The rows are grouped in 4 ways, from coarse to fine. Each group lies inside one group of the grouping before and may be the whole of it. The rows also spread widely along 12 directions, which tell nothing about the answers.
Known rows, each followed by its group in each grouping:
-1	5	-5	4	12	8	-7	-10	-13	6	-10	-2	7	3	-2	-2	-1	-6	18	3	6	3	0	4	-10	7	-3	-1	-3	2	9	2	-3	-14	11	3	4 -> rad betim remif j723
-1	-1	-8	2	5	-6	-11	-4	-13	-1	-9	-9	0	-17	4	-6	8	4	2	3	-4	2	-10	-7	-10	-1	7	5	5	-10	2	7	7	-6	20	-6	-11 -> tovo datom Geku j245
6	6	-10	6	8	0	-8	-1	-10	4	-3	2	12	8	-10	-5	-4	-2	1	8	-1	-4	0	9	5	-2	-5	-5	10	7	8	12	-7	9	6	-9	-6 -> tovo Legu sodav j438
-2	-9	-8	-3	9	-1	-21	0	7	6	-15	-1	19	-6	-1	-9	-1	8	-4	14	5	-14	-10	-3	-3	3	6	0	3	-5	-5	26	8	-4	15	-10	-10 -> tovo tor mez j906
17	-5	8	3	22	-4	1	-1	14	-3	-18	-3	7	16	0	8	1	7	-3	-3	-14	7	1	-5	9	9	9	-3	-3	-3	-5	2	-3	-10	12	6	7 -> tovo Legu sodav j76
-4	7	-12	4	6	7	-9	-3	-20	8	0	-1	9	1	-6	-9	-3	-4	8	12	7	-1	4	11	-5	-1	-5	-4	1	9	14	6	-4	-3	3	-4	5 -> rad betim Neku j947
-10	1	-5	-19	7	-2	-20	-6	12	-2	-15	-8	13	-1	6	1	-7	9	-15	4	6	-9	-14	13	-5	8	-3	5	-29	-6	-1	9	8	2	12	-16	3 -> tovo datom vak j744
-4	8	-10	0	1	-7	2	-13	-18	1	-2	-7	5	-10	14	-8	3	11	-12	-1	-10	17	-2	14	-1	1	3	6	-17	2	10	-5	7	-12	9	12	6 -> rad lub firo j383
-11	-6	-7	10	0	17	-11	4	0	-2	-10	6	26	11	1	-4	-9	-4	11	9	8	-4	20	14	0	6	-1	-13	-4	6	1	16	-7	8	1	-10	0 -> tovo Legu gena j419
-13	-8	-2	-1	8	13	-13	-3	7	-2	-14	-6	18	7	8	4	-8	-2	5	3	0	4	10	5	-9	9	5	-4	-23	-7	-1	3	3	-1	1	-7	8 -> rad lub firo j864
-3	-3	-3	3	4	13	-12	7	-6	2	-13	1	1	6	-7	0	2	-7	20	2	7	0	11	-2	-8	8	2	-7	0	1	1	6	-13	2	11	-12	6 -> tovo Legu gena j346
-10	-2	-7	3	12	3	0	-16	6	-6	-8	5	30	2	15	-6	0	3	-1	15	-4	6	14	6	-3	5	6	-3	-9	0	10	13	0	-9	1	3	-2 -> tovo Bagaz Fot j388
6	0	-2	-1	5	-1	-13	7	8	4	-6	-7	-4	6	-10	-4	-8	6	-7	-2	2	-3	3	7	6	3	3	0	-6	7	4	4	-1	14	2	-17	5 -> rad betim dafud j13
10	2	-1	12	11	1	-4	-6	0	6	-3	1	7	0	-8	-7	-5	-1	5	2	6	1	6	-2	6	2	1	2	5	7	11	5	2	-3	6	1	-1 -> rad betim remif j556
9	-6	11	16	12	4	3	-9	8	-5	-17	5	15	0	10	2	-2	4	10	-9	3	9	13	-6	6	12	8	0	-7	-1	-3	1	9	-21	18	16	3 -> tovo Legu tez j854
-6	-5	-1	17	-9	18	-7	4	-14	2	-13	-5	8	0	4	2	-12	-4	19	-16	-1	11	14	11	1	17	2	-10	-8	-3	-9	4	2	3	11	0	-1 -> rad lub Mimo j887
-2	-8	-7	3	-3	3	-16	15	-4	10	-11	-1	11	2	-2	-10	-4	19	-8	7	-1	-2	5	14	9	7	5	-6	-6	6	-12	19	2	0	6	-3	8 -> rad nifet Domi j50
12	2	7	14	5	-1	-1	-3	-7	-8	-13	1	1	0	-1	1	8	6	20	-4	6	-4	0	-11	-6	9	3	0	16	2	5	-1	-2	-14	29	1	-12 -> tovo datom vak j761
-2	-2	-1	-3	5	11	-15	2	9	5	-11	4	14	13	-11	-5	-8	-1	5	7	16	-9	6	7	3	12	-3	-7	-10	8	3	16	-7	7	6	-13	8 -> tovo datom bosef j665
5	-8	4	12	10	3	-1	-2	11	-8	-11	-4	10	-3	9	1	-5	2	0	-3	-3	7	14	-8	0	4	11	-2	-1	-5	1	1	5	-3	9	-3	-4 -> tovo tor mez j630
12	7	-3	-6	23	-12	-2	-1	-8	-6	-10	-15	-4	8	5	6	7	11	-12	8	-15	2	-16	3	-6	-6	3	4	-4	-5	8	-10	0	-10	11	-3	4 -> tovo datom Geku j130
2	-8	2	-1	12	4	-5	-7	22	3	-12	0	18	14	-2	-2	-8	4	-5	0	-7	6	8	4	11	15	8	-2	-13	-2	-3	14	1	1	0	3	8 -> rad lub Mimo j28
-2	-9	-11	2	-1	-1	-15	14	-5	7	-5	-9	-2	-14	3	-11	-1	12	-17	8	-5	4	3	3	6	-4	12	-1	-3	0	-8	13	9	5	5	-11	5 -> tovo tor Lolo j349
3	-2	-3	14	16	10	-14	3	-5	6	-8	-5	15	7	-6	6	-14	-6	8	5	2	-5	3	8	-1	-2	-6	-7	2	-4	6	5	7	5	-1	-9	-4 -> rad nifet Domi j685
8	-9	-5	19	10	5	-11	12	-13	4	-9	-11	5	-7	0	0	-5	2	0	2	-12	6	4	-2	4	-3	7	-8	13	-7	-7	9	8	5	6	-5	-10 -> tovo Bagaz vep j847
2	3	-8	1	5	6	-11	-1	-8	15	-3	-4	4	-1	-11	-10	-7	-2	-4	2	2	8	4	10	9	6	0	0	-8	7	3	13	-1	2	1	-1	12 -> rad betim Neku j472
-13	-8	-4	5	-4	13	-18	3	-5	0	-14	4	16	-6	4	-7	-1	2	18	7	14	-7	9	0	-10	9	4	-7	-3	-1	-2	17	1	-2	14	-12	-4 -> tovo Bagaz Fot j684
4	10	-2	-10	15	-7	-2	-10	7	-9	-9	-12	1	10	6	7	-7	5	-17	-4	-12	6	-6	14	1	4	-2	2	-21	-2	12	-9	-4	6	3	-12	3 -> tovo Bagaz Nasuf j180
11	-3	-1	8	8	-3	-5	5	4	2	-6	-1	4	1	-4	-7	4	13	-2	3	-2	-1	4	-8	6	1	9	0	8	5	5	8	1	-3	9	-3	2 -> rad lik Vate j930
3	8	-6	5	0	4	-9	2	-13	3	-4	1	4	5	-9	-4	-6	1	3	2	15	-5	0	13	4	4	-9	-4	-2	13	11	6	-4	7	11	-11	1 -> tovo datom bosef j226
0	-3	-1	10	4	10	-8	4	1	2	-8	-4	9	2	1	0	-7	2	4	-5	3	5	14	2	4	6	4	-6	-7	2	2	4	2	2	4	-5	7 -> rad lik Vate j930
4	1	1	12	7	11	-6	-1	-7	3	-10	-1	9	6	-4	3	-9	-5	10	-4	9	6	7	6	4	10	-3	-5	-6	3	1	5	1	-4	9	0	4 -> tovo datom Geku j130
2	13	-7	7	-8	-5	-6	-7	-8	4	5	0	2	-13	-3	-14	-12	6	-12	-5	17	-2	2	16	10	-2	-8	6	-10	16	17	0	11	9	8	-9	-2 -> rad betim Neku j947
4	-1	-8	14	-6	4	-14	9	-12	9	-7	2	15	0	-9	-9	-11	7	-4	4	11	-8	-1	16	15	3	-5	-6	5	10	-4	23	6	8	11	-6	-7 -> tovo datom Geku j130
5	-1	-3	12	10	11	-8	1	-8	9	-1	-3	3	2	-11	-2	-8	-8	7	3	5	8	12	-1	3	0	1	-3	-1	5	10	1	1	3	-1	-2	9 -> rad lub firo j383
-4	-3	-5	-8	7	-1	-13	6	-11	-2	-18	-15	-5	-8	14	6	6	11	1	-1	-5	4	-9	2	-14	3	7	1	-18	-10	-6	-7	7	-13	18	-8	7 -> tovo Bagaz Fot j388
2	4	-2	15	-12	5	-8	-5	5	2	1	10	8	-12	-10	-11	-13	-5	3	-9	28	-5	16	3	13	2	-6	2	-3	15	12	11	7	16	11	-15	-7 -> tovo Legu sodav j76
-17	-11	-4	11	-14	21	-12	-3	1	8	-6	8	16	-12	1	-15	-8	-5	13	-4	17	11	29	2	2	16	8	-4	-17	6	-3	19	3	2	4	0	9 -> rad lub firo j864
-6	-8	-2	17	-5	18	-12	-2	-13	7	-15	-3	15	-4	1	2	-12	-8	23	-15	1	7	6	7	0	18	1	-8	-4	-10	-12	15	7	1	15	2	-10 -> rad lub Mimo j28
8	-4	2	15	9	5	-2	-2	1	1	-8	-8	0	-4	-1	0	-7	-5	8	-11	-9	14	13	-6	4	7	8	-1	2	-5	2	0	3	3	5	0	-3 -> rad betim remif j556
7	-1	14	7	8	5	-3	-9	12	-11	-16	1	3	-1	2	7	3	0	20	-10	17	-2	5	-15	-9	13	3	3	-5	-1	6	-7	3	-15	26	-3	-2 -> tovo datom vak j761
-4	-10	-4	9	3	13	-15	9	2	4	-7	-1	7	-5	-7	-6	-4	-4	6	7	13	-1	15	-6	-1	0	6	-3	-1	1	0	12	3	8	3	-14	5 -> tovo datom Geku j245
6	5	-3	-7	17	-1	-10	-12	0	1	-8	-9	-1	0	-10	3	2	-10	7	-1	-11	3	-11	-8	-6	10	1	2	5	-13	8	8	-8	6	14	-12	-12 -> tovo datom vak j744
9	-2	2	8	7	4	-9	6	7	4	-8	-7	-2	-3	-5	2	-14	-1	-7	-7	9	2	5	0	9	1	1	-1	-9	5	1	-1	7	7	7	-13	5 -> tovo tor mez j906
2	-4	1	10	-7	5	-5	4	-1	2	-10	4	5	1	-1	-8	-5	8	3	-5	6	6	14	5	11	13	6	-7	-3	9	-3	12	-4	2	12	-2	3 -> tovo Bagaz Fot j684
7	1	-1	21	9	5	0	-5	-14	0	-3	-1	13	0	2	-1	-3	1	10	3	1	4	8	1	-1	-3	1	-2	5	3	11	-3	7	-9	8	8	-4 -> rad lub firo j383
0	-3	-6	-1	17	9	-14	-5	3	15	-6	-1	15	5	-12	-9	-5	-6	1	13	2	2	5	2	3	7	2	-3	-3	0	4	19	-1	-3	-3	0	11 -> rad betim Neku j947
16	10	-11	15	14	-2	-8	7	-33	14	4	-4	-3	-3	-13	-4	-4	2	-6	13	3	2	-8	8	9	-16	-8	-2	14	12	14	1	5	-1	3	-1	4 -> tovo Bagaz Fot j684

New rows. What belongs after each?
12	8	-3	7	3	-10	1	-2	-10	-4	-6	-7	-6	-8	5	-3	0	10	-8	-6	-2	4	-5	2	3	-2	2	4	2	6	9	-7	4	-4	18	-4	-5 -> tovo tor mez j906
-10	-3	-6	-2	-2	9	-17	-5	7	11	-7	-4	7	-8	-3	-8	-13	-4	-4	-7	7	9	9	11	6	13	3	1	-22	0	-2	14	7	11	0	-10	6 -> rad betim dafud j13
7	-2	-7	7	23	0	-5	-1	-5	-3	-7	-5	23	14	-5	1	0	0	-1	20	-19	-6	-3	3	-1	-2	2	-7	20	-6	6	17	-7	4	2	-5	-15 -> tovo datom vak j744
-1	-1	-3	7	3	7	-4	-1	-3	-2	-10	1	12	5	3	0	-5	-1	6	-3	2	6	12	7	3	7	1	-6	-7	3	0	6	-3	1	9	-2	3 -> tovo Legu sodav j76
14	-1	11	17	19	-3	11	-8	21	-18	-3	2	11	5	5	3	0	4	-1	6	4	1	21	-13	3	-4	7	3	5	5	20	-10	3	-5	5	-2	-2 -> tovo datom vak j761
6	8	-2	1	17	-4	-6	-15	-12	7	-11	-10	6	-2	1	2	-4	0	0	-5	-8	8	-16	8	-1	7	-3	3	-7	-7	3	0	10	-16	15	10	-1 -> rad betim Neku j947
22	7	4	9	21	-10	4	-6	0	1	-3	-1	7	15	-6	-1	-1	12	-9	8	-1	-2	-4	2	9	-5	-2	3	3	12	16	-6	3	-12	7	9	6 -> rad lub firo j383
8	8	2	17	4	-3	12	-15	-2	-7	6	10	6	-1	2	-12	6	5	6	6	13	6	21	-9	2	-4	4	6	5	18	28	-8	0	-14	8	8	6 -> rad lub firo j864
1	7	-5	11	3	0	-7	-4	-11	-2	-2	-2	6	-8	3	-2	-8	2	-2	2	9	0	2	8	1	-5	-5	0	-4	5	14	-2	9	3	8	-9	-5 -> tovo Bagaz Fot j684
8	2	-1	13	24	5	-2	-5	1	-2	-6	4	27	15	0	2	-9	0	-2	15	6	-5	9	9	6	-7	-6	-4	-3	9	14	3	5	-9	-2	4	8 -> tovo Legu tez j854
-8	-1	-5	-16	1	2	-21	6	-2	0	-21	-7	5	6	7	3	-2	14	-1	0	8	-8	-13	15	-8	12	-1	-3	-27	-1	-9	4	0	-5	18	-15	9 -> tovo Bagaz Fot j388
5	7	0	-4	4	-3	-10	0	5	-8	-14	-1	9	22	-5	3	-4	9	5	-1	4	-15	-6	12	1	12	-7	-7	-3	7	7	4	-14	8	16	-19	-8 -> tovo Bagaz Fot j388
7	4	-4	15	8	2	-8	13	-16	-9	-5	-9	6	6	3	7	-9	5	1	7	6	-10	1	11	-4	-13	-6	-5	2	4	11	-10	6	6	7	-18	-6 -> tovo datom Geku j130
-6	8	-13	-18	5	-6	-16	-6	-9	12	-13	1	15	12	-1	-9	0	17	-11	12	-1	-7	-18	26	1	12	-7	-1	-17	8	0	19	-4	-9	10	1	10 -> rad nifet Domi j685
-4	-7	0	27	-5	16	-2	-1	-5	-9	-7	4	22	5	2	-2	-6	-7	32	-3	3	-3	24	-2	-5	8	4	-10	16	-1	7	8	-4	6	9	-7	-20 -> rad lub Mimo j28
-10	-5	-7	-13	7	3	-16	-1	6	8	-12	-11	6	-6	6	-7	-4	7	-14	3	-5	7	0	8	-2	8	9	2	-26	-5	-5	9	7	-3	1	-5	16 -> rad betim Neku j947
4	-2	-3	10	3	5	-9	4	-7	5	-12	-4	6	5	-3	-4	-5	4	9	-4	-1	1	4	6	3	10	2	-5	1	3	-2	7	-1	-1	11	-1	0 -> rad betim remif j556
-3	2	-6	17	-5	3	4	4	-15	-12	1	-8	-6	-14	15	-4	0	2	1	-6	-8	17	24	2	-4	-5	8	-3	-1	3	12	-13	-1	7	5	-9	-4 -> tovo Bagaz vep j847
5	-3	2	18	21	13	-4	-1	-3	-4	-8	-8	15	8	0	7	-9	-11	18	4	-3	1	12	-4	-9	-1	1	-7	7	-8	10	-5	3	-3	0	-5	-5 -> rad betim Neku j947
8	6	-1	6	10	-2	-1	-6	-6	-4	-5	-2	-2	-2	1	2	2	-2	6	-3	3	5	3	-4	-3	-2	1	2	-1	2	12	-8	0	-4	13	-5	1 -> tovo Legu sodav j76
4	7	-5	3	3	2	-9	6	-10	-3	-3	-3	3	11	-5	0	-3	7	7	7	13	-14	-1	9	-5	-5	-6	0	-3	12	15	-8	-2	2	8	-16	5 -> rad lub Mimo j28
-2	6	-8	14	-3	14	-14	1	-14	11	-1	6	18	10	-17	-11	-16	-7	14	6	19	-10	10	18	8	6	-13	-10	5	17	11	17	-6	11	2	-10	-2 -> rad betim Neku j947
-3	9	-21	2	12	-3	-12	-13	-16	10	5	8	28	3	-11	-17	-1	-1	-5	31	3	-11	-4	14	3	-8	-8	-3	15	10	21	30	-5	4	-2	-6	-12 -> tovo Bagaz Fot j388
-5	2	-6	0	-6	-2	2	-11	5	1	-1	8	7	-8	5	-17	3	8	-8	3	5	14	20	5	9	10	9	1	-11	13	10	12	-5	-2	4	2	9 -> tovo Bagaz Fot j388
15	6	-14	10	3	-6	-13	18	-24	10	6	-10	-15	-8	-16	-9	5	8	-4	8	0	-8	-5	-5	3	-16	1	-1	23	10	14	2	-1	13	6	-20	-4 -> rad lik Vate j930
1	4	-7	14	-7	-1	-7	6	-23	-4	-6	-4	1	-10	6	-4	0	9	6	-2	6	-3	1	8	-2	-2	-1	-3	4	6	6	-2	5	0	18	-10	-11 -> tovo Bagaz Fot j388
-4	-1	-8	16	-5	12	-10	8	-12	5	-3	3	15	-4	0	-5	-13	-1	0	4	16	0	17	15	9	-4	-5	-7	-8	13	2	8	8	6	2	-8	6 -> tovo Legu sodav j76
6	7	-6	6	1	-5	-3	10	-9	-7	-2	-5	-1	15	-3	-2	-1	11	1	5	-7	-7	7	12	-2	-1	-2	-6	9	11	14	-5	-13	12	5	-18	-3 -> rad nifet Domi j685
5	4	7	9	6	4	6	-18	7	-7	-5	2	2	4	-2	0	2	-8	20	-11	1	10	14	-11	-5	14	5	2	0	0	18	-6	-10	-4	15	1	-5 -> rad lub firo j383
-8	-1	-11	-5	-1	4	-9	18	-10	-5	-6	-9	0	8	4	-5	2	10	-6	11	-8	1	12	13	-6	-1	6	-9	-8	7	3	0	-13	11	1	-20	11 -> tovo datom bosef j665
2	-4	-11	9	14	4	-8	6	-9	9	-8	-3	25	11	0	-4	-10	9	-15	17	-11	4	5	20	15	-1	1	-11	-1	5	-4	21	3	1	-7	3	4 -> tovo Bagaz Fot j388
0	3	-3	-12	7	-5	-12	3	2	3	-14	-4	6	12	5	-2	-3	21	-13	6	9	-7	-7	20	0	4	-2	2	-27	13	1	-2	4	-13	8	-3	22 -> rad betim dafud j13
8	-6	-5	14	4	-1	-7	10	-11	5	-9	0	9	-1	0	-9	1	14	-5	8	-3	1	3	3	10	2	6	-5	9	7	-5	15	4	-7	11	6	1 -> tovo Bagaz vep j847
0	6	3	-4	-3	5	-11	-2	9	-4	-9	-3	-1	6	-5	0	-9	3	9	-9	21	-8	6	6	-4	11	-4	2	-19	10	11	-7	-3	6	13	-19	7 -> rad betim Neku j472
3	11	-11	-5	8	-9	-10	-4	-16	10	-3	-7	1	-1	-1	-5	-3	11	-16	4	-4	2	-14	20	3	-1	-7	3	-11	4	7	3	6	-4	6	-1	6 -> rad nifet Domi j685
-1	0	-1	3	0	6	-11	0	-2	5	-11	-1	4	2	-2	-1	-7	3	8	-6	8	0	3	8	0	12	-2	-3	-10	2	1	6	1	0	12	-6	2 -> rad nifet Domi j685
17	13	0	7	8	-11	2	-9	-11	1	-3	-1	-3	-1	-6	-3	-1	6	-7	-4	1	3	-9	6	10	1	-5	3	4	9	14	-2	3	-3	17	3	-5 -> tovo datom bosef j665
-11	1	-7	-3	8	4	-11	-4	-8	-4	-12	-6	21	8	12	2	-4	8	1	11	0	-7	-3	16	-13	0	-3	-3	-18	-2	6	-1	4	-9	8	-5	2 -> rad lub firo j383
0	2	-2	3	3	-2	-9	0	-11	-6	-12	-8	2	-2	4	-1	4	7	16	-1	0	-7	-6	-2	-15	5	3	0	4	-4	5	-4	0	-8	22	-10	-10 -> rad betim Neku j947
4	-3	1	12	5	4	1	3	-9	-2	-9	-15	-4	-2	8	6	-5	2	-1	-14	-18	22	9	4	3	7	9	-3	-11	-7	-2	-11	4	0	7	4	4 -> rad lub firo j383
-5	-6	-6	3	5	3	-11	6	-7	2	-12	-13	6	-4	10	0	-2	9	-3	2	-6	4	1	6	-5	0	7	0	-13	-7	-6	1	12	-5	6	-3	6 -> rad lub Mimo j887
-1	-2	-2	12	2	2	-5	6	-14	-10	-9	-4	0	-9	13	-1	7	9	13	5	9	-2	10	-5	-15	-6	6	-1	1	3	8	-11	5	-12	18	-8	-1 -> tovo Bagaz vep j847
0	4	-6	-2	2	-3	-3	-17	5	1	-4	-3	-1	-7	-4	-10	0	-6	4	-11	-9	12	5	-2	1	15	6	4	-1	-3	11	9	-8	7	10	-5	-9 -> rad betim remif j556
-10	-8	-2	9	-12	9	-5	9	5	-12	-8	6	18	12	6	-10	0	12	14	8	7	-10	26	5	-6	7	8	-9	-1	12	6	7	-11	5	8	-14	-1 -> rad lub firo j383
14	-5	10	-3	7	-2	-12	15	22	-10	-20	-11	-5	17	-2	8	-5	17	-5	-6	0	-11	-2	-1	3	9	5	-3	-10	1	-5	-5	-4	9	14	-24	3 -> tovo Bagaz Nasuf j180
3	1	-1	-9	22	0	-10	-8	9	3	-11	-6	8	7	-2	0	2	3	0	11	2	-3	-5	-3	-8	2	3	5	-12	-2	8	2	2	-13	6	-3	13 -> rad betim Neku j472
-1	-14	3	10	0	9	-8	-1	18	1	-10	-4	7	-9	2	-3	-7	-1	5	-12	-2	10	17	-9	5	12	15	1	-9	-9	-7	9	9	6	6	-4	-1 -> rad lub Mimo j28
-4	-4	-3	11	-3	9	-12	1	-7	0	-11	1	11	-5	3	-5	-5	2	9	-3	6	0	9	6	0	10	1	-6	-3	2	-2	11	1	2	13	-6	-6 -> tovo Bagaz vep j847
4	3	-4	8	3	-3	-12	-1	-11	3	-6	-6	8	-8	1	-3	-5	10	-4	1	7	-8	-10	7	-2	-5	-3	4	-5	1	6	0	16	-3	15	-5	-7 -> rad lub firo j383
26	11	8	19	25	1	1	-5	3	1	-1	4	8	19	-16	7	-10	-1	8	2	18	-9	2	-5	10	-6	-10	-2	9	16	24	-9	2	-7	6	0	6 -> rad lik Vate j930
-3	4	-7	-4	2	2	-12	-1	-2	6	-9	-2	14	5	1	-5	-8	11	-8	-1	5	-2	-3	17	7	7	-4	-3	-18	8	2	11	3	-1	7	-4	8 -> rad lik Vate j930
8	2	0	9	7	0	-5	3	0	-9	-14	-6	13	17	1	7	-9	4	5	-6	-10	-6	1	11	5	7	-2	-8	3	-1	2	2	-7	9	13	-12	-14 -> tovo Legu tez j854
-1	-2	-6	17	8	15	-7	12	-21	5	-8	-9	7	8	2	7	-13	-4	9	-2	-6	10	13	16	-1	2	-2	-13	-4	-1	-1	-3	1	3	-3	-3	6 -> rad nifet Domi j685
1	1	-7	6	14	5	-11	0	-14	1	-12	-7	14	7	1	4	-4	-3	8	5	-8	-2	-4	9	-4	1	-3	-6	2	-6	1	7	-2	-2	10	-5	-6 -> tovo Legu tez j854
6	4	4	13	4	5	2	-2	-15	-6	-10	-2	-8	-2	5	4	3	-1	20	-9	5	12	10	-5	-6	6	3	-3	-1	4	10	-13	-4	-11	17	0	4 -> tovo Bagaz Fot j684
-1	-5	-4	6	-2	11	-17	7	-11	6	-18	-2	9	2	-5	1	-5	-5	17	-7	-1	-1	-1	5	0	14	1	-10	4	-6	-13	16	-5	7	19	-10	-9 -> tovo Legu sodav j438
-2	13	-14	10	10	7	-5	-14	-18	9	7	-2	18	0	-9	-4	-19	-17	-10	6	-3	9	4	24	12	-3	-13	-6	-3	4	18	14	1	18	-9	-5	-7 -> tovo datom bosef j665
7	8	-1	1	14	3	-3	-16	3	5	-4	-1	2	3	-9	1	-8	-10	1	-5	3	10	3	2	8	8	-4	0	-8	2	13	3	-4	4	3	-3	3 -> tovo Bagaz Fot j388
-7	-10	5	-2	-2	8	-10	9	18	-7	-17	-4	5	2	11	0	-5	8	0	-8	7	3	19	3	0	11	11	-2	-27	1	-8	-2	2	2	9	-13	16 -> tovo Legu tez j854
12	-8	3	9	17	-3	-3	-1	8	-1	-15	-6	10	4	4	-2	2	11	2	4	-10	-1	0	-7	0	4	11	1	7	-5	-3	5	8	-13	13	5	-3 -> rad betim remif j723
5	6	0	15	-4	0	-6	8	-9	-12	-9	-5	4	-1	6	8	-13	6	0	-10	11	-10	1	15	1	-7	-9	-2	-6	5	6	-13	11	9	16	-18	-11 -> tovo Legu gena j346
5	-6	-4	9	6	7	-8	12	-8	6	-6	-11	-4	-4	-5	-1	-4	-2	-3	-2	-8	13	9	0	6	3	9	-5	0	-3	-5	6	1	8	3	-7	5 -> tovo datom Geku j130
-11	-9	-6	11	2	16	-10	5	5	3	-10	-3	26	4	6	-2	-20	-1	-10	3	-7	11	21	19	14	9	4	-14	-15	-2	-8	19	4	15	-10	-6	2 -> tovo Bagaz Fot j684
-5	-7	0	13	-1	9	-11	0	-12	-6	-22	-9	21	6	12	9	-7	6	19	-10	-9	-3	-5	10	-9	14	1	-10	-3	-14	-11	5	6	-4	23	-2	-20 -> rad lub firo j383
